Every row belongs to one group in each of 4 separate groupings. Each group adds its own fixed numbers to the row, and there is some noise. The rows also spread widely along 10 directions, which tell nothing about the answers.
(in the rows, 128 means zero)
Some rows, each with its group in each grouping after it:
[176 127 133 117 143 102 180 112 175 109 141  77 146  55  97 146 104 149
 152 117 156 170 146  99 155 112 167  45 101 121 111 182 186  92 117 124
 147 113 195 102 109]
Z N W zogef
[ 89 129 151 134 113 136 143 123 147  97 134 143 132 123 137 147 164 119
 160 142 126 166 125  94 130 128 152 150 163 119 131 131 167  66 122 113
 103 122 162 110 115]
Z C E zogef
[102 153 132 143  98 165 108  94 134 116 152 187 135 189 172 137 165 112
 144 132 131 140 105  92  85 136 142 196 154 132 130  98 147  96 165 108
  69 134 147 108 146]
B L D Fivo
[107 111 125 117 124 134 126 170  90 128 126 125 149 138  97 154 157 121
  94 129 124 119 131 139 155 139 122 101 123 112 117 186  98 117  95 141
 102 147 107 126 144]
U F S Rosi
[119 121 126 143 118 110 137 185  75 132 112 104 144 142  52 145 118 134
 103 127 124 123 148 117 160  83 106  84 112  87 124 168  95 143  92 154
 133 131 109 121 123]
U L W Barug
[157 150 140 112 132 112 192 112 144  96 105 115 123  72 135 122 126 163
 156 107 125 140 147  93 161  70 145  99 168 123 139 103 147  64 159 107
 133 119 190 111 154]
B N Q Barug
[114 102 155 150 100 143 145 130 109 106  99 118 172 100  99 165 139 132
 166 143 162 120 164  86 126 115 135 160 120 129 128 160 142  87  78 140
  95 118 129  84 113]
B F Q Rosi
[ 99 105 139 154 110 139 117 184  76 123 102 121 133 154  54 125 131 109
 135 141 122 148 120 123 159  88 117 113 146  93 131 130  97 122 112 136
 151 123 100 127 101]
U C S Fivo
[124 160 170 138 152 132  91  69 149 134 152 117  58 145 183 147  91 178
 230 150 129 115  80  87 105  95 137 228 205 126 141 121 146 173 177 109
 134  45  67  92 119]
U C D Barug
[167 205  81 104 113 124 142  58 171 140 148 110 116 123 183 137 120 182
 109  96 151 112 123  76 115  99 174  82  95 122 104 148 148 127 164 131
  69 139 184 114 155]
Z C E Rosi
[122 138 125 138 139 138 139 147 117 128  96  99 149 101 116 116 108 102
 128 160 149  98 137 103 133  62 131 125 114 123 125 127 129  98 134 137
 101 147 121  86 123]
Z F Q zogef
[100 159 162 146 126 118 149 109 192 102 174  96 131 129 118 121 129 108
 152 140 162 196 109  84 144 101 160 101 142  98 102 147 195  90 125 137
 152 112 152 100  52]
Z C Q zogef
[ 97 128 172 125  96 125 160 161 110  93 125 123 120 119  66 163 165 159
 158 116 110 185 149 108 186 109 119  99 166  79 122 164 114 105  97 130
 157 108 135 124 105]
B L W zogef
[137 106 129 113  91 106 170 129 130  88 147 168 172 139 109 150 172 126
  85  83 121 166 158 102 131 150 149  82 127 129 115 150 163  51 107 121
  92 150 224 138 170]
U N Q Barug
[126 114 119 123 169 127 153 120 182 108 151 127 162  76 171 136 139  77
 131 155 142 135 119 116 111 145 172 128 121 154 142 156 192  55 133 109
  76 147 166  88 137]
Z C E Barug
[116 171 129 102  95 124 161  84 165 122 159  99 116 104 132 164 149 188
 154  97 141 135 136  82 141 126 152  80 124 110  95 193 156 111 118 143
 114 116 162 128 121]
U F E Fivo
[131 120 141 111 115 144 152  99 149  98 124 154 125  92 162 145 152 147
 170 119 117 143 127 103 130 141 160 142 166 135 139 121 160  76 153  94
 111 110 183 114 165]
Z F E Fivo
[173 138 133  83 183  83 149 148 159 112 153 124 115  96 143 110 127 104
  86 111 109 155 113 150 182 110 139  56 159 119 124 155 138 101 156 116
 152 140 157 133 161]
Z C Q zogef
[110 156 109 145 128 151 152 159 110 123  84 111 162 120 105  92 123  86
 108 158 142 112 135  99 142  38 136 102 111 114 123  92 125  81 155 127
 101 175 146  95 127]
Z F Q zogef
[123 151 121 108 151 150 105 140  95 143 118 136 104 148 147 123 120 115
 129 142 113  85 102 137 136  85 123 149 146 117 142 127  85 162 176 131
 119 141  65 107 158]
U L Q Fivo
[113 110 143 123 163 123 147 102 184 119 168  93 183  69 160 153 128  71
 134 169 171  97 124 100  95 150 145 140  90 168 122 202 208  64  96 148
  71 151 114  69 101]
U F Q Fivo
[176 138 125 136 135 115 115 111 140 139 143 104 111 150 110 117  81 157
 135 117 144 132  99 110 135 105 145  88 133 109 118 136 132 156 155 125
 160  97 132 118 128]
U F S Fivo
[105 104 140 138 123 147 116 143  99 117 134 161 154 170 121 141 149  86
 121 151 121 140 119 126 116 137 135 164 144 136 138 132 137  92 131 113
  92 137 132 117 148]
U N D Rosi
[151 149 117 110 178 130 122 143 150 135 143 108  95 119 125 124 105 133
 133 140 132 135 100 153 169 101 153  79 141  98 141 164 110 165 163 120
 166 108  98 117 136]
B L E Barug
[ 86 105 172 111 149 110 147 147 136 100 145 136 123 101 156 153 163 111
 139 143 101 143 128 118 149 145 118 160 198 126 145 146 145  59 124 111
 112 112 136 118 153]
Z F E Barug
[160 102 102 126 140 121 126 165 118 123 142 142 172 152  90 136 127  97
  69 111 139 155 135 134 139 142 149  53  88 114 114 172 132 120 116 125
 125 147 180 121 160]
Z F W Barug
[123 100 157 145 129 122 126 127 166  94 164 136 149 135 123 152 149  99
 144 144 148 177 109 105 117 165 149 144 144 127 123 166 180  72  97 124
 118 112 150  99  94]
B C S zogef
[142 114 106 125 136 162 112 146 125 119 131 154 138 139 107 132 132 120
 130 124 138 158 108 148 144 139 172  94 114 110 120 146 121 140 143 106
 133 127 155 117 153]
Z F S Barug
[167 125 142 166 104 107 140  85 144 122 121  94 136 121 117 139  82 173
 171 128 160 123 140  56 106  95 140 137 142 123 131 121 161  95 122 129
 131  74 165  91 116]
B F E Fivo
[121 108 124 152 122 135 128 162 127 107 125 150 158 156  88 116 142  82
 111 144 130 177 123 116 135 115 154 103 133 112 132 117 146  82 128 111
 128 138 171 117 121]
Z C E zogef

New rows, each followed by its group in each grouping:
[148 131 140 148 112 105 121  85 142 120 158 141 146 168 175 137 121 133
 108 123 143 128 115  65  85 135 133 169 154 142 126 104 166  77 140 114
  71 111 178 100 151]
Z F S Rosi
[176  74 118 151 123 154 110 152  68 114  60 174 143 135 103 131 112 124
 157 140 117 127 137 130 130 105 158 160 149 133 169  78 101 125 147  84
 126 104 156 104 188]
Z C E Rosi
[113 128 156 109 126 140 129 145 107  96 114 172 119 145 145 134 163 121
 138 127 103 137 124 118 148 115 120 165 193 122 140 110 111  82 144 105
 119 127 141 114 172]
B F Q zogef
[158 128 133 132 139 133  87 132  90 134 111 153  90 191 137 119 101 152
 133 130 106 121 103 122 138  92 131 154 188 106 155  81  81 161 184  95
 155  82 121 123 184]
Z F E Rosi
[124 156 149 103 188 138 135 109 187 124 163  99 109  88 173 120 119 110
 163 156 143 145  85 132 160 113 160 110 148 120 126 158 158 130 169 113
 155 117 107  99 113]
Z F Q Rosi
[107 121 129 123 124 150 113 151  99 118 120 157 121 150 122 156 158 128
 139 126 116 136 125 129 139 131 136 146 152 110 141 155 101 122 116 121
 111 123 115 118 156]
B C E Barug
[ 45 138 167 143  59 161 131 147  86  97 120 160 121 181 108 151 197 148
 156 121 105 174 126  86 150 118 117 175 197  84 118 102 106  88 116 118
 110 115 143 137 117]
Z F S Rosi
[114 106 121 152 109 170 141 140 120 103 108 166 194 138 115 122 154  69
 131 144 152 135 137 104 111 122 158 135 104 136 134 108 153  59 130 115
  90 162 171  95 133]
B F Q Fivo
[124 114 136 156  98 136 156 149 103 107  86 115 143  91  70 142 120 158
 180 134 141 142 145  99 149  82 146 115 134 109 131 125 133 105 106 121
 129 105 146 109 112]
U C S Barug
[180  69 135 147 165  94 115 168 123 112 137 147 154 143 108 121 109  89
  99 133 127 151 116 138 137 134 136 117 151 129 151 129 135  95 121 114
 140 112 151 111 152]
B C S Barug
[161 165 126 134 123 115 172  69 202 106 143 100 147  77 155 125 109 142
 160 122 169 151 130  67 116  87 179  97 112 139 106 127 210  73 149 120
 103 124 201  85 106]
Z C Q zogef
[107 142 148 145 116 156 139 150 117 116 103 110 117 120  61 128 126 148
 188 148 136 156 124 117 170  75 144 104 146  92 113 135 127 136 132 117
 165  99 120 116 102]
U F D zogef
[158 142  99 133 116 134 118 162  72 135  92 138 113 173  82 111 107 164
 102 105 114 114 123 123 158  66 128  86 142  92 130  99  66 157 161 118
 141 124 139 135 182]
U F S Barug
[167 171  98 132 140 134 127  92 163 142 138 112 112 131 150 102  87 137
 140 132 146 124 101 104 121  83 170  99 121 116 134 103 143 141 195 113
 130 119 148 103 135]
Z L E Fivo
[159  79 155 176 116 100 114 154  66 122  98 146 154 167  84 135 101 116
 129 145 121 118 143  96 116  96 111 178 165 132 148  96 124 104 109 115
 121  92 131 112 148]
U C D Rosi
[136 139 150 109 134  68 113 103 158 129 212 107 109 155 165 169 136 156
  85  91 130 143 111  94 115 166 115 126 148 114  97 208 150 119  90 154
  94 103 129 129 128]
Z C S Barug
[120 104 117 101 160 162 117 185 119 110 123 190 129 151 121 110 174  62
 107 142  95 174  97 180 171 148 157  96 160 111 159 127 105 105 168  91
 153 157 142 144 170]
B C E Fivo
[145 122 124 135 113  94 142 167 127 124 154 116 158 152  57 122 132 107
  72  93 133 189 132 112 167 116 138  21 106  86  99 170 142 108 101 143
 161 142 187 142 108]
Z C W Fivo
[159 112 153 153 137  86 135 151  98 128 110  93 134 128  78 125  88 141
 122 143 129 107 145  96 141  70  98 123 158 122 125 130 132 102 114 134
 136  96 126 110 135]
U F D zogef
[167 101 144 148 167  88 138 131 162 122 147  95 143 104 120 121  95 100
 129 147 146 137 122 102 132 115 136 108 145 131 146 145 167  83 123 129
 146 104 138 101 113]
B C E Fivo
[ 72 183 126 124 107 153 151 130 121 125 123 114 127 136 122 129 151 140
 132 130 134 120 129  92 146  71 132 110 130  95 107 141 120 118 134 144
 106 151 121 116 116]
U F Q Barug
[129 122 135 135 151  98 120 168  84 145 113 111 139 130 119 114 116  89
  87 145 113  94 127 116 137  75  88 145 152 127 133 126 108  92 128 140
  96 141 103 116 148]
Z C D Fivo
[ 79 157 155 139 103 163 146  86 163 106 138 123 135 107 164 138 146 127
 194 143 151 140 118  71 111 104 155 174 144 123 118 123 174  86 145 122
 100 118 139  88  99]
Z F Q Fivo
[121 127 165 163 115 105 142 105 154  96 137 132 124 143 133 126 118 125
 171 154 128 156 117  64 112 105 142 168 192 131 147  89 183  60 139 104
 130  90 166  98 106]
U C E zogef
[ 65 206 150 118  90 149 183  63 169 104 125  83 106  63 186 158 155 193
 204 139 141 112 131  38 120  80 136 178 159 123 106 130 166  61 140 134
  51 120 147  86  97]
Z F S zogef
[117 158 116 118 107 155 159 120 170 110 143 116 159 107 100 133 152 128
 131 116 164 175 134 108 155 110 180  44  82 102  83 174 166 106 123 133
 127 147 186 112 101]
Z F Q zogef
[100 119 162 152 136  84 146 151 143 110 152 107 137 144 108 128 136 102
 113 143 128 159 127  89 138 107 113 129 177 109 139 139 154  59 103 138
 130 110 140 115  98]
B C E Barug
[164 133 147 127 148 130 136 110 140 113 116 128 122 115 149 121 109 139
 158 134 137 126 121 106 143  93 147 135 165 128 142 106 140 113 162 105
 143 101 141  97 151]
B F Q Rosi
[105 157 112 107 156 196 114  98 169 124 161 143 120 133 171 153 146 111
 172 146 151 149  87 132 114 152 186 136 101 124 133 178 148 147 170 108
 105 144 119  87 129]
B N W Barug
[165  68 155 171 110  77 127 132 115 104 141 145 184 160 116 150 125 106
  88 128 141 140 142  77  95 149 113 163 147 147 141 124 164  44  77 132
  81 112 177 102 138]
B C S Rosi
[180 109 145 172 135  90 117 111 153 120 150 105 145 163 112 121  80 124
 116 139 162 140 116  79 103 114 129 131 139 128 125 118 168  92 123 125
 130  88 158  88 113]
B F S zogef
[168 147  99 114 193 112 130 165 141 149 132  87 132 114 112  90  81  93
  74 137 145 115 109 152 171  72 143  33 102 103 119 153 115 150 163 135
 158 148 120 115 145]
Z F Q Barug
[242  85 132 141 187 121 107 100 140 130 106 119 120  89 151 122  50 150
 182 151 151  99 102 128 123 116 162 153 148 155 172 111 140 151 175  85
 153  64 128  71 176]
B F S Rosi
[159 102 133 133 129 127 101 115 110 127 125 150 129 155 149 148 115 142
 134 132 126 115 124 108 110 138 139 165 153 134 143 123 126 126 138 109
 108  94 142 108 176]
Z F E Rosi
[131 131 109 121 103 131 156 154 101 113 109 176 172 145 121 110 170 100
  68 106 103 137 144 113 138 113 131  96 139 128 120  94 131  45 152 107
  77 174 215 147 192]
Z F D Fivo
[180 114 108 129 146 101 137 112 142 133 129 111 158 103 142 125  96 121
 102 127 147  98 138  99 111 119 143 102 111 148 133 141 156  86 134 125
  94 127 171  99 162]
Z F E Fivo
[155 143 114 122 170 131 135 137 145 128 135 142 144 137 147  89 127  80
  96 139 126 126 104 126 137 105 139 106 144 136 138 105 146  79 183 104
 118 153 161 122 164]
B F D Fivo
[126 156 105 101 167 169 133 126 165 126 133 115 116  95 142 138 133 120
 159 156 145 134 105 152 153 116 175  96 109 120 133 179 131 142 159 116
 123 139 103  96 124]
B L E zogef
[125 132 147 162  68 125 140 112 115 108 106 123 132 139  99 163 133 175
 171 123 145 139 154  55 114  95 136 161 146 112 123 127 140  89  95 132
 102  91 161  98 110]
B C E zogef
[120 111 123 132 109 116 152 164  97 116 118 136 186 142  87 135 151  96
  66 125 129 123 155 108 144 111 119  87 112 123 119 148 127  71  96 143
  91 170 162 122 150]
U F Q Rosi
[ 77 120 152 159  80 125 160 156 119 106 122 107 159 127  66 136 155 121
 134 132 137 166 153  79 148 101 124 103 143  94 109 137 149  57  89 137
 129 121 168 126  87]
Z F E Fivo
[137 130 121 111 124 146 122 123 126 110 135 169 109 144 142 147 146 151
 154 113 112 150 104 126 134 135 159 129 155 117 133 131 126 133 154 102
 116 116 151 123 165]
U C S Barug
[133 151 128 142 103 125 112  53 169 132 172 118 130 139 190 160 116 151
 154 121 165 114 111  55  63 138 150 185 122 144 112 149 178 105 124 138
  56 110 141  84 115]
Z C S Fivo
[101 173 121 118 119 134 142 134 152 123 163 133 140 157 122 119 167 107
  91 119 132 181 111 115 156 114 155  69 123  97  97 152 151 102 141 128
 114 156 172 140 111]
Z C D Rosi
[ 87 151 159 116 157 140 128 157 104 124 113 112  89 125 136 121 131 120
 152 162  97 124 106 115 168  67 102 151 191  98 142 115  96 119 164 118
 143 121  88 109 133]
Z F W zogef
[138 124  91  98 113 168 110 136  76 136  98 162 122 153 117 150 144 139
 118 112 111 106 130 142 131 124 147 116 115 121 138 149  79 146 147 120
 103 146 124 128 193]
U N E Fivo
[156 181 142 152 104  92 130  64 172 137 166  58 100 139 133 140  75 202
 153 111 172 135 116  44 116  78 136 114 135 101  87 144 161 136 128 148
 130  71 150  96  83]
Z F S zogef
[145 122 152 153 138  68 125 136 121 130 140  88 126 150 104 129  92 130
 104 142 128 121 128  89 134  93 107 116 161 113 136 142 136 107 109 144
 141  93 117 115 113]
U C E Rosi
[146 122 109  92 149 176  94 152  66 133  70 167  84 127 150 137 128 152
 157 139  92  88 115 158 155  97 136 163 173 120 155 112  53 167 183  89
 120 118  94 116 217]
Z F E zogef
[135 110 146 129 140 155  95 143  95 134 109 132 110 121 113 154 119 137
 189 143 130 118 121 138 142 112 133 173 150 120 140 157 104 159 124 122
 136  92  72 105 138]
B C D Fivo
[114 106 177 128 148 108 115 139 134 109 159 149  97 157 145 133 140 109
 147 143  98 155 101 123 141 137 113 172 220 115 161 120 126  99 147 110
 156  87 104 121 138]
B L E Fivo
[167 107 133 117 164 110 137 114 162 113 146 121 143  85 147 140 107 115
 151 132 146 128 120 123 129 128 162 116 127 147 136 166 175 114 130 116
 125 115 135  92 143]
U C Q Barug
[ 54 214 138 120 108 128 163 121 124 128 120  88 102 124 151 128 146 151
 140 134 120 100 124  65 145  33 108 141 164  95 116 121 116  99 145 155
  89 146  99 112 101]
U C Q Barug
[125 128 164 131 114  99 150 110 121 111 129 110 116 107 143 161 123 179
 159 124 121 107 137  74 124 108 110 167 183 131 132 134 137  84 113 130
  99  89 134 105 143]
U F S Barug
[167 165 104 122 166 128 115 107 136 159 133  89 110 113 144 119  73 139
 139 146 144  74 106 122 125  74 139 116 112 132 128 145 125 169 175 136
 113 120  85  99 142]
U L D Fivo
[154 167 130 139  82  82 168  85 173 109 154 101 139 134 122 133 122 179
 111  95 149 158 147  46 124  98 145  74 138 109  94 130 180  62 124 133
 111 105 230 119 122]
Z F E zogef
[142 112 145  91 140 161 112 114 138 105 144 164 103 112 142 170 147 147
 189 126 124 146 111 155 143 161 168 145 145 127 129 181 130 167 139 103
 139 101 101 104 154]
U L Q zogef
[105 122 157 130 132  74 149 166 119 121 147  87 126 115  95 147 128 131
  98 129 119 138 146 109 163 103  97 104 165  96 124 174 122  94  86 153
 131 110 115 127 116]
Z L E Barug
[136 101 129 150 132 109  94 175  95 137 151 146 156 198  86 135 131  90
  69 125 137 145 125 130 127 136 115 121 126 109 119 169 117 120  90 142
 115 129 122 129 139]
B C D Barug
[135 112 123 149 129 140 131 168  62 128  61 139 146 112  98 116 114 111
 144 155 113  82 141 112 129  58 112 160 146 135 153  90 104  96 144 117
  97 138 113 106 160]
U C D Fivo
[ 38 154 146  95 120 218 128 126 129  98 123 177 129 125 178 161 214 104
 189 153 124 140 108 133 138 149 161 190 150 122 134 154 124 101 145 107
  84 159 101 102 137]
B F Q Rosi
[ 97  99 141 166  81 171 133 131 100  98  99 180 178 147 102 152 166 104
 171 151 135 152 141  94 103 131 157 181 132 141 136 108 160  77 111 103
  77 129 160 102 130]
U C D Rosi
[ 91 118 140 146  98 140 154 140  92 116  88 106 143 101  97 162 133 157
 170 145 135 101 161  82 131  89 123 150 140 119 133 140 129  91  95 135
  95 112 122  99 127]
U F E Barug
[124 101 121 167  95 157 116 165  62 122  63 143 148 154  74 124 114 124
 143 151 132 115 150 106 128  74 131 156 135 113 142  91  97 109 125 114
 116 117 135 101 146]
Z F E zogef
[163 143 156 103 152  74 167  89 193 101 180 112 126  87 177 146 134 145
 129 110 121 172 122  85 142 141 151  95 161 134 124 153 193  73 136 113
 122 110 199 118 134]
Z C W Rosi
[137 176 103 139  90 165 143  92 135 121 101 136 141 134 138 123 127 148
 164 116 157 125 128  75 113  71 168 127 110 116 121 101 141 111 162 123
  99 141 167  96 128]
B C Q Fivo
[175 154 130 100 121 119 130  82 127 136 133 103  98 108 145 155 102 199
 152  91 140 119 133 103 142 100 147 112 132 116 113 168 121 163 141 132
 130  92 133 112 152]
Z N Q Rosi
[114 157 137  97 136 153 151 146 109 119 104 102  79  95  94 136 133 177
 179 129 108 149 108 145 203  79 146  81 168  83 132 144  83 157 162 117
 178 104 102 136 125]
U N S Rosi
[146 136 138 110 169 122 116 109 186 116 173 127 126 123 163 128 122  95
 137 137 146 161  91 130 133 134 169 115 132 127 118 168 172 125 149 116
 134 119 132  99 117]
Z C Q zogef
[119  61 158 103 157 101 128 190  91 100 139 176 127 135 119 154 163  91
 100 137  74 140 130 169 163 167 109 140 199 128 166 156 109  91 112 108
 130 121 112 138 187]
U L E Barug
[132 101 158 119 143 120 113 129  97 121 114 145 100 138 152 138 121 138
 154 144  94  95 117 112 123 117 104 189 206 136 161 107 111 107 155 102
 124  91 104 114 180]
U F E Fivo
[141 117 104  85 189 161  98 147 139 120 152 195 119 153 179 113 158  63
 106 139  95 143  61 185 142 166 167 119 152 141 154 131 120 125 198  87
 122 165 126 131 190]
U C S Fivo
[138  74 142 135  99 131 137 172  79  96 100 159 141 131  64 154 146 155
 146 107 109 155 148 131 160 133 133 111 159 107 131 136 108 110 103 108
 144  96 159 133 166]
U F S Barug
[133 174  91  57 146 160 160 124 131 133 101 109 105  45 153 149 151 174
 139 118 118  98 138 145 174 100 158  69 113 120 116 191  99 130 151 123
  94 154 134 116 179]
Z F E zogef
[114 146 122 142  71 147 156 126 138  96 134 160 176 156 101 140 171 118
 113 112 153 167 149  92 124 121 159 100 101 110 104 135 157  71 110 130
  85 158 193 108 116]
B L Q zogef
[117  83 157 163 114 110 109 134 118 118 149 113 152 148  95 172 113 118
 138 162 150 120 141  97  99 145 122 170 126 129 131 184 153 112  67 149
 107  91  94  86  97]
U L E zogef
[ 94 133 148 132  93 144 163 127 112 100  99 137 129 107 127 133 156 147
 168 130 111 127 132  86 138 101 126 151 178 121 137  96 134  63 142 109
 105 123 157 116 139]
U F S Fivo
[117 193 100  82 140 171 152  98 178 117 153 145 126 114 182 143 178 130
 136 116 132 155 101 121 147 137 183  81 104 115 117 172 144 117 169 111
  92 172 165 115 141]
B C W Rosi
[107 169 127 134  82 132 129 126  90 127 120 139 115 181 124 144 142 172
 122 101 115 132 138  69 130  84 117 136 155  88 110 112 102 125 139 132
 103 122 162 126 152]
Z F W Barug
[118 148 129 175  79 127 147 134 119 124 120  91 158 149  61 125 109 150
 130 113 173 153 151  68 139  59 138  81 103  81  90 133 142 117 101 150
 138 111 163 112  88]
Z F Q Barug
[166 153 103 112 137 107 125  79 187 113 191 178 153 178 209 126 150  92
  69 109 125 155 100  85  75 165 164 122 121 153 121 124 195  68 168 105
  55 167 225 107 173]
Z C W zogef
[150 127 127  92 140 114  98 118 109 146 145 122 106 139 154 172 127 164
 104 112 121  98 127 130 133 148 120 134 137 119 119 200  95 162 111 139
 101 106  96 122 178]
Z F E Rosi
[154 135 128 120  88 110 128  89 129 123 158 139 123 149 139 169 136 179
 123  87 129 123 129  90 108 147 134 126 135 126 112 160 135 124 118 138
  89 110 152 122 151]
U L S Fivo
[149 113 136 138 147 108 101 142 119 144 139  95 124 155  99 132  94 134
 108 138 143 131 118 121 145 115 129 101 134 101 124 163 116 156 117 137
 158  93 109 116 126]
Z F E Rosi
[ 97 108 129 116 144 158 137 123 143 109 135 152 148 102 163 158 158 105
 157 160 134 113 123 121 110 162 159 158 133 151 143 165 160  82 126 108
  76 136 132  95 155]
U F E Barug
[111 119 116  87 142 135 137 175  98 129 127 126 137 102 111 165 165 131
  95 120 111 108 133 158 165 145 122  85 118 113 116 214  90 124  99 141
  92 155 105 133 168]
U F S Barug
[125 168 135 109 130 129 120 115 117 137 129 102  93 126 147 143 112 175
 145 113 132 101 124 104 144  79 122 137 148 102 111 153  98 160 141 140
 123 105  96 110 148]
Z F Q Barug
[114  97 163 141 131  95 128 171 119 111 154 111 152 147  86 148 146 104
  86 135 132 150 131 111 145 142  99 115 148 108 117 180 131  76  72 149
 122 125 124 118 108]
B F S zogef
[ 83 119 154 105 116 171 124 145  86 110 100 155 120 112 145 152 168 131
 173 130 108 119 130 126 146 116 124 185 172 118 133 134  96 115 135 117
 110 127  98 114 158]
Z F Q Fivo
[110 123 149 124  95 125 148 154  93 101 111 143 125 133 104 154 165 167
 134 100 108 145 147 106 161 119 113 129 178 101 126 135 101  90 111 119
 118 112 155 134 160]
B F S Barug
[173 113  95  95  84 129 158 146 100  94 105 201 147 138  95 148 176 160
  92  77  91 157 162 137 158 144 160  58 136 120 127 131 110  92 136 100
 103 148 228 154 217]
U L E zogef
[134 102 163 114 114  96 124 155 103 123 157 111 116 120  63 189 135 178
 138 100 125 152 147 141 172 146 112  98 144  94 104 234 115 164  61 151
 151  78  96 140 127]
U L D Barug
[148 126 106 152 149 109 134 170 102 139 106  98 151 124  96 104  98  99
  79 141 140 109 127 119 140  66 123  95 113 111 131 122 113 105 129 139
 112 147 133 106 135]
Z C S Barug
